Each new row is followed by its nearest point in the smallest flat space through zero that holds the last named rows.

Q_779:
[[-5.68 -0.55 -2.35 -1.22 -4.39  4.47 -8.47 -2.24 -1.22]
 [-0.41 -0.01 -2.12 -0.25  5.83  3.05 -2.59  1.78  0.85]
 [-4.55 -2.41  3.13 -2.25 -0.97  6.36 -0.71  2.01  0.80]
 [ 0.78 -4.16  0.14 -0.35  0.80 -3.09  0.60  1.07 -0.32]
 [ 1.62  2.25  0.29 -2.99  3.24  1.44 -1.83  1.17 -5.51]]
New rows:
[-0.44 -1.33  6.10 -2.01 -1.09 -1.54 -0.48  1.95 -0.14] : [-0.50 -2.45  3.17 -1.89 -1.53  0.07  1.89  1.28 -1.60]
[ 0.05 -0.25 -0.81 -0.23  0.45  1.20  3.07  3.55  1.08] : [ 0.16 -0.51  1.28  0.05  1.59  0.98  2.22  1.37  1.40]
[ 1.60 -5.54 -2.13  3.59 -2.09 -1.48 -0.76 -4.11 -0.38] : [-0.33 -3.38 -2.00  1.40 -2.31 -4.04 -1.51 -1.40  1.16]

Q_131 (5 x 9):
[[-8.71  1.80 -4.56 -7.32 -1.03 -0.21  0.44 -4.30 -4.33]
 [-6.55  1.67 -8.71 -7.97  1.26  0.34  1.41 -3.13 -1.16]
 [-8.71  4.35 -6.61 -6.77 -1.45  0.51  2.89 -6.70 -3.87]
 [-7.67  4.22 -6.18 -3.07  0.43  1.29  6.05  0.00 -4.37]
 [-4.98  4.87 -8.71 -1.71 -0.56 -3.24  4.62  2.21 -1.62]]
New rows:
[ 0.13 -1.55 -0.72 -0.04  1.24  2.43  1.65  4.59  0.27] : [ 0.06 -1.34 -0.58  0.30  2.58  1.76  1.53  4.14 -0.07]
[ 4.28  1.32  1.29 -0.92 -2.61 -2.11  1.02  2.03  0.72] : [ 2.07  0.56  0.28  2.15 -1.01 -2.13 -0.50  1.03  1.19]
[ 0.23 -0.27  1.62  6.60 -0.83 -2.46  3.74  2.25 -3.23] : [ 0.20  2.18  2.52  5.24 -1.60 -1.24  2.85  3.58 -2.08]
[ 0.40 -3.10 -1.70 -2.82 -1.34  1.10 -1.19  5.44  3.77] : [ 0.93 -2.78 -1.90 -1.71  2.39 -0.68 -1.76  4.04  1.70]

Q_935:
[[ 1.02  1.92  1.88  3.18 -1.55 -1.04  0.93 -0.67  2.72]
 [ 0.95  1.90  0.40 -3.31 -0.69  2.82  2.47  3.13  2.87]
 [ 3.27  2.55  1.42  2.47 -4.62  2.78  1.84  2.96 -2.80]
 [ 1.12 -2.24 -3.20  0.98  0.73  1.76  2.55 -0.49  3.44]
 [-2.01 -5.31 -0.81 -0.74  0.24 -1.50  3.15  4.76  2.11]]
New rows:
[ 4.19  2.99 -0.78  0.43  0.12 -4.14 -0.69  0.49 -2.15] : [ 0.54  1.68  1.31  1.28 -1.05 -0.38 -1.07 -0.74 -1.69]
[-1.73 -0.93  2.71 -1.61 -0.71 -0.05 -4.69 -2.66  4.55] : [-1.54  1.51  1.41 -1.19  1.95 -2.10 -1.46 -2.20  2.90]
[ 0.78 -1.11  4.85 -2.60 -1.30  0.90 -1.62  3.03 -0.43] : [-0.85  1.19  2.57 -2.25 -1.15 -0.42  0.07  3.37 -1.18]

Q_202 (5 x 9):
[[-2.15  1.08 -0.64  1.23 -0.90 -0.73  3.16 -2.23  4.01]
 [ 1.52  1.97 -2.02 -1.56 -1.92 -1.89  5.03  1.98  1.61]
 [ 0.74 -5.56 -1.46  3.93 -2.13 -4.60  1.61  3.09  5.82]
 [ 0.49  0.51  0.61  0.75 -0.35 -0.83  3.48  0.87 -4.07]
 [ 2.84  0.33 -1.33 -0.30 -0.37  1.48 -0.91 -3.09 -2.52]]
New rows:
[ 5.79 -4.41 -3.23 -3.11  0.80 -0.84 -2.16 -0.10  0.34] : [ 5.91 -2.56 -3.09 -1.20 -1.31 -0.28 -3.22  0.82  0.31]
[ 0.65  1.92 -1.54 -0.73  0.82 -1.41  0.27  2.26 -1.78] : [ 0.98  0.92 -0.12 -1.53 -0.12 -0.30  0.89  2.11 -1.44]
[ 0.64  0.28  0.37 -1.82  3.04  2.34  0.76 -1.54 -4.07] : [ 0.45  1.66  0.76 -0.95  0.82  1.75 -0.38 -1.30 -4.32]
[ 1.58 -0.24 -0.41 -1.40  0.07 -1.71 -3.25 -1.24  1.68] : [ 1.38 -0.73 -1.10 -0.84 -0.10  0.55 -2.68 -0.41  1.81]
[ 0.72  0.31 -0.41  4.25  4.33  2.13 -2.03  0.54  0.73] : [-0.83 -1.48  0.88  1.20  0.78  0.57 -2.41 -0.90 -0.06]

Q_78, 5 rows:
[[-1.62 -0.79 -1.94 -6.43 -1.99  4.62 -2.48  1.80 -0.92]
 [-1.19 -1.49  0.42  1.30 -0.63 -0.47  1.52  1.36  0.79]
 [ 1.36  2.40  0.42  1.04 -4.05  1.80  0.44 -1.49  0.01]
 [-1.13  0.94  2.77 -2.49 -0.55 -5.37  2.34  1.44  2.99]
 [ 1.64  1.27  0.04  1.58  6.40 -0.71  1.82  0.36 -0.88]]
New rows:
[ 0.84  3.08  1.48  6.10  0.75 -1.51  5.75 -7.46  1.76] : [ 3.40  3.67  2.17  7.10 -0.10 -2.54  3.24 -2.97  0.53]
[-3.22  2.99 -1.37  0.57 -0.86 -4.35 -1.76 -2.08  2.18] : [ 0.10  0.36  1.19 -0.34 -1.21 -4.09 -1.40 -1.85  1.14]
[-0.81  1.46 -1.21  2.58 -0.01 -0.45  1.74  2.15  1.56] : [-0.15  0.02  0.68  1.87  0.02 -0.02  2.50  1.12  0.59]

Q_335:
[[ 3.40 -0.91  3.06  2.18 -3.02 -0.58  1.37 -1.87 -2.04]
 [ 1.31 -1.27 -4.82  6.17 -2.31  4.80 -7.72 -2.40 -1.59]
 [-1.17  0.65 -2.37  3.41 -3.73 -5.95  1.39 -3.40  0.67]
 [ 2.97 -4.44  3.81  7.87  0.94 -1.79  0.34 -3.34 -3.07]
 [-2.62  5.42  0.60  2.20 -2.73 -4.99  3.02  0.19 -2.70]]
New rows:
[-2.14  0.19 -5.05 -2.48 -1.29 -6.11 -3.58  0.64 -3.58] : [-3.03  2.40 -3.91  0.60 -1.39 -2.48 -0.67 -0.47  1.06]
[-4.29 -3.32  4.50 -2.47  1.26  1.22  0.55  1.25  0.93] : [-0.20 -1.39  2.05 -2.18  3.51  0.40  1.45  1.50  0.78]
[-1.20 -0.80 -2.41  0.94  0.43  0.21  3.71  3.72  0.97] : [-1.54  0.51 -0.37 -0.83  1.37 -1.02  0.69  0.72  0.68]
[-4.06 -2.58 -1.89  0.42  1.19  1.55  2.51  3.57 -3.62] : [-1.97  0.95  0.26  0.49  2.97  0.33 -0.28  1.68 -0.84]
[-0.28  3.06 -2.00 -3.30 -0.35 -0.76 -1.29  0.86  1.79] : [-1.48  2.14 -2.23 -3.05 -1.06  0.18 -0.19  1.03  1.47]
[-1.70  0.23  1.44  1.70 -2.39  1.01 -6.18 -2.45 -4.02] : [ 0.68  1.08 -0.93  3.81 -1.74  2.20 -3.07 -0.59 -2.66]

Q_934 (5 x 9):
[[-6.02  1.10 -1.14  1.11  1.49  0.23  1.91  5.70  2.49]
 [-4.08  1.07 -4.47  1.50  4.86 -3.43 -0.24  2.17  1.89]
 [-0.18 -4.83 -0.32  4.36 -0.42 -1.26  0.53  1.80 -1.32]
 [-0.43 -2.10  2.24  3.06  1.55  0.25  2.69  0.83  2.48]
 [-3.12  0.07  1.30 -2.87 -0.11  4.92  4.70  2.68  0.15]]
New rows:
[-5.45 -0.03  2.58  0.47 -0.54 -0.57  4.12 -2.59 -0.35] : [-1.29 -0.49  1.02 -0.03  1.06  1.63  2.66  0.99  1.18]
[ 0.80 -2.13  0.36  0.15  1.02 -1.93 -1.44 -1.06 -4.20] : [ 1.55 -2.26 -1.65  0.55 -0.18 -1.06 -0.99 -1.29 -2.60]
[ 0.44  2.19 -4.95 -1.17 -0.50  3.06 -0.42 -0.86  0.05] : [-0.65  1.57 -2.15 -2.95  0.43  0.49 -0.45 -0.47 -1.42]
[-0.23  5.02 -0.30  0.56  0.26 -1.97  2.84  1.93 -0.10] : [-1.71  2.39 -0.18 -0.57  0.74 -0.25 -0.21  1.10  1.82]
[-2.67  0.24 -2.06  0.60 -0.10  1.15 -3.24 -3.84  0.77] : [ 0.24  1.14 -1.39 -0.62  0.59 -1.23 -1.44 -0.82 -0.22]
[-0.44  0.29 -1.15  0.05 -1.79  1.21  1.79  2.70  2.13] : [-1.83  0.33  0.67  0.09 -0.70  1.04  0.91  2.22  0.68]

Q_415, 5 rows:
[[ 1.81  0.12 -4.71 -0.32 -5.23  1.98  4.39 -0.17 -3.98]
 [-0.88  2.71 -1.54 -0.31 -1.62  2.50 -3.52 -0.16  2.47]
 [-1.04  3.86 -4.80  7.39  0.69  4.11  5.30 -3.07  0.32]
 [-0.99 -2.67 -2.33  0.25  1.30 -0.30  2.47  0.83 -1.31]
 [-0.23  1.72  2.62 -0.34 -3.46  0.61  0.91  1.84 -3.98]]
New rows:
[ 0.09  2.75 -0.66  2.32  1.86  1.54  0.87  6.10  0.33] : [-3.02  1.15  0.06  1.89  0.63  1.67  0.18  1.56 -0.84]
[ 0.97 -0.86  0.54  4.04 -2.48 -3.43  0.92  1.94 -2.08] : [ 0.48 -0.10  1.45  0.70 -0.56 -0.63  2.40  0.28 -2.51]
[ 2.10  1.84  3.29 -0.18  1.37  0.95  2.09  0.49 -0.82] : [ 0.89  1.16  2.95  1.16 -0.05 -0.80  1.14 -0.55 -1.12]
[ 0.39  1.59 -0.25  1.25 -2.19  4.08 -1.74  1.40  2.45] : [-0.89  2.87 -1.07  0.45 -1.79  2.46 -2.12 -0.06  1.24]
[ 0.97 -2.11 -0.18 -2.22 -1.06  0.81  1.99  2.17  0.58] : [ 0.38 -1.78 -1.04 -1.73 -0.88 -0.54  0.51  0.82 -1.18]
[ 1.35  0.57  0.25 -2.41  1.73  4.54 -0.27  0.69 -4.92] : [-0.77  0.15  0.05 -0.52 -1.78  0.67  0.57  1.52 -2.23]
